The rows are grouped in 2 different ways at once. Each group adds its own fixed numbers to the row, and there is some noise. The rows also spread widely along 3 directions, which tell nothing about the answers.
In the rows, 128 means zero.
Known rows, each followed by its group in each grouping:
[122 134 146 120 109 143  92 140 165  77 137 170  76 135 132 160 132  94
 117 137  95 189 136 166 206] => F q_325
[141 150 133  80  79 116 135 165 114 150 134 167 109 135 136 158 103 110
  93 169 105 138 160 145 189] => E q_326
[135 149 127 118 102 135 108 161 137 132 145 160 118 153 157 166 140 101
  82 170 139 156 130 168 216] => F q_325
[108 138 127  83  93 100 128 159 116 149 152 149 108 153 130 164 115 125
  81 157 128 157 158 155 197] => X q_179
[112 134 150 120 115 115 101 150 170 112 142 154  98 144 128 162 125 122
 110 133  95 197 149 157 189] => Q q_377
[130 163 130  86  87 121 115 151 176 118 157 152  93 145 163 133 117 129
  70 170 115 175 128 173 238] => C q_650
[123 108 117  83  89 117 144 147 105 124 130 178  93 136 122 170 108 126
 112 131 101 170 156 161 197] => Q q_650
[128 133 131 103 104 119 122 148 126 111 114 171  86 129 103 188 106 100
 116 128  83 164 164 175 148] => C q_377
[ 90 140 141  90 101 112 104 132 169 121 144 161  92 147 131 158 116 136
  95 147  81 197 151 160 200] => E q_179
[140 124 142  78  81 121 136 166  88 103 128 172  72 125  98 162  89  94
 135 134  83 147 177 141 160] => X q_326
[110 124 150 125 116 119  98 143 137  95 121 168  71 129 104 185 120  99
 129 129  83 181 160 166 151] => F q_377
[141 141 142 102 100 115 118 160 127 105 136 163  91 130 131 156 126 100
 110 151  89 153 167 154 177] => F q_326
[101 150 153 111 108 110  95 145 172 134 128 152 107 152 127 172 108 127
  93 147 101 179 143 155 172] => E q_377
[108 122 142  79  87 120 118 156 112 102 141 169  70 130 117 155  96 109
 124 139  95 185 162 155 202] => X q_179
[105 147 120  93 116 102 124 130 161 122 143 152 100 146 122 175 137 136
  85 130  79 173 160 171 169] => C q_179
[115 148 143  93  82 116 107 153 161 114 161 143  92 160 152 132  99 134
  87 162 120 180 132 156 232] => X q_650
[108 132 146 113 109 103 107 147 134 121 123 148  97 147  98 185 100 120
 121 120  96 166 165 155 139] => X q_377
[132 150 136 114 104 138 103 160 175 129 158 144 122 159 166 141 142 116
  79 165 137 184 121 157 250] => Q q_325

New rows, each followed by its group in each grouping:
[113 149 155 110 103 107  99 156 155 122 141 137 103 154 124 163 104 119
 103 148 114 176 146 155 181] => X q_377
[126 135 124 115 110 125 115 148 128 123 129 161 110 148 124 190 144 105
  95 140 116 151 146 166 172] => F q_325
[118 161 137  84  97 123 108 150 176 112 160 150  89 144 159 138 129 123
  76 166 107 188 138 170 233] => C q_179
[132 118 127  84  83 147 127 152 101 127 109 191  93 133 116 186  93  93
 109 141 108 159 148 160 189] => E q_325
[133 117 128  82  77 149 128 159  95 126 111 190  91 132 118 179  88  86
 111 152 116 158 143 159 208] => E q_325
[126 145 138 105 107 117 111 147 155 109 127 157  87 132 120 175 112 108
 107 137  89 174 154 173 165] => C q_377
[132 133 144  93  84 146 110 162 129 101 135 164  85 144 133 150  92  90
 111 154 127 173 139 150 220] => X q_325
[120 146 140  89  99 106 121 143 140 132 132 162 107 138 118 167 109 126
 102 136  75 151 166 147 155] => E q_326
[122 128 132  77  70 129 130 150 112 127 131 183  83 133 135 155  82 119
  93 164 108 170 141 160 220] => E q_650
[113 152 125  97 107 105 113 123 180 102 142 154  86 143 130 159 120 145
  95 122  75 178 143 171 184] => C q_650
[105 127 149 123 121 112 100 138 172 104 133 155  92 142 110 175 124 129
 124 113  80 200 156 157 164] => Q q_377
[137 159 118  96 112 101 134 143 139 130 133 149 109 136 110 178 131 126
  93 127  76 131 169 159 131] => C q_326
[110 123 140  74  83 116 128 163  98 116 142 166  78 135 124 161  98 110
 111 147 109 177 165 152 204] => X q_179
[112 128 113 105 104  96 130 137 117 130 131 169 106 149 122 188 133 130
  92 134  98 148 156 171 162] => F q_650
[105 135 132  99 108 105 114 151 132 127 152 160  96 140 139 167 142 115
  89 157 108 175 154 170 200] => F q_179
[120 147 111  83  94 109 136 150 126 152 147 154 110 147 138 173 131 119
  66 160 116 155 152 173 195] => C q_179
[107 137 122  86 109 108 129 132 145 106 136 164  82 131 114 176 127 124
 101 125  73 177 161 170 171] => C q_179
[123 153 145 110 103 125  98 148 175 101 134 151  84 134 129 163 114 108
 103 146  92 180 143 169 184] => C q_377
[123 137 141  84  99 117 124 144 127 111 120 176  86 127 106 168  99 114
 127 125  58 161 171 147 150] => E q_326
[137 139 132  99  96 122 125 157 119 127 119 165  95 131 117 185 104  96
 104 144 104 154 159 171 162] => C q_377
[158 150 142  79  81 144 125 166 139  91 139 166  69 118 139 132 106  91
 113 160  83 163 160 155 207] => C q_326
[ 96 144 144  98 103 109 100 118 189 101 142 162  84 146 134 152 103 149
 105 131  73 196 136 161 200] => E q_650
[104 109 127  85 105 115 134 142 114 116 135 170  84 129 108 178 126 120
 119 115  79 187 168 159 179] => Q q_179
[131 115 148  91  77 127 123 175  85 115 118 173  75 128 104 172  73  84
 132 149 115 163 163 152 180] => X q_377
[121 136 133  97  95 137 112 146 138 122 123 172 103 145 128 176 104 110
  99 146 107 166 138 159 196] => E q_325
[127 159 153 103 109 119 102 155 187 104 158 143  96 139 148 124 138 128
 104 145  81 185 151 143 209] => Q q_326
[ 97 125 125  82 101  91 138 143  96 136 132 165  98 148  98 191 111 127
 105 123  94 159 173 155 155] => X q_179
[130 124 120  91  82 115 133 156  97 132 141 178  94 140 144 169 111 109
  87 167 122 151 149 168 210] => F q_650
[121 157 140 109  98 127  98 159 164 125 154 136 112 162 147 152 119 117
  83 161 133 169 132 150 220] => X q_325
[ 99 150 134  93 116 106 110 123 183 103 145 151  81 138 125 165 135 136
  98 124  66 191 156 171 178] => C q_179
[144 156 140  90  96 128 113 152 156  88 139 159  73 128 127 141 116 103
 114 141  68 164 158 158 179] => C q_326
[106 138 161 111 101 123  91 141 173 102 125 167  82 139 118 168  95 117
 117 136  83 198 147 158 179] => E q_377
[121 139 133 108 107 122 112 149 142 122 138 147 109 160 120 176 115 117
 105 134 115 162 147 150 180] => X q_325
[106 124 124  72  86 112 137 150 101 148 129 178 101 140 124 178 103 118
  95 151 103 161 159 158 188] => E q_179
[117 148 155 110  97 115  99 164 148 123 141 142 100 150 131 159 104 110
 101 156 124 177 148 154 190] => X q_377
[111 126 138  84  80 123 117 137 137 110 132 186  77 137 130 157  84 124
 109 144  90 183 143 158 209] => E q_650
[120 124 139  84  76 116 123 154 114 103 133 169  74 142 122 152  85 120
 115 140 108 169 152 155 208] => X q_650
[133 151 148 102 103 123 108 159 170 106 154 145  96 137 147 129 129 124
 106 149  84 181 151 145 208] => Q q_326
[ 85 140 149  93 110 114  95 124 183  99 148 162  79 141 125 156 117 139
 105 131  70 208 150 159 197] => E q_179
[132 150 112 102 110 123 128 138 145 131 125 157 123 150 121 193 134 115
  86 132 106 143 146 174 158] => C q_325
[120 128 159 113 102 134  98 162 164  97 143 159  79 134 139 145 110 104
 122 146 104 209 141 156 219] => Q q_377
[121 153 154  93 101 119 103 146 173 104 142 157  86 137 133 144 110 126
 113 141  69 173 154 147 185] => E q_326
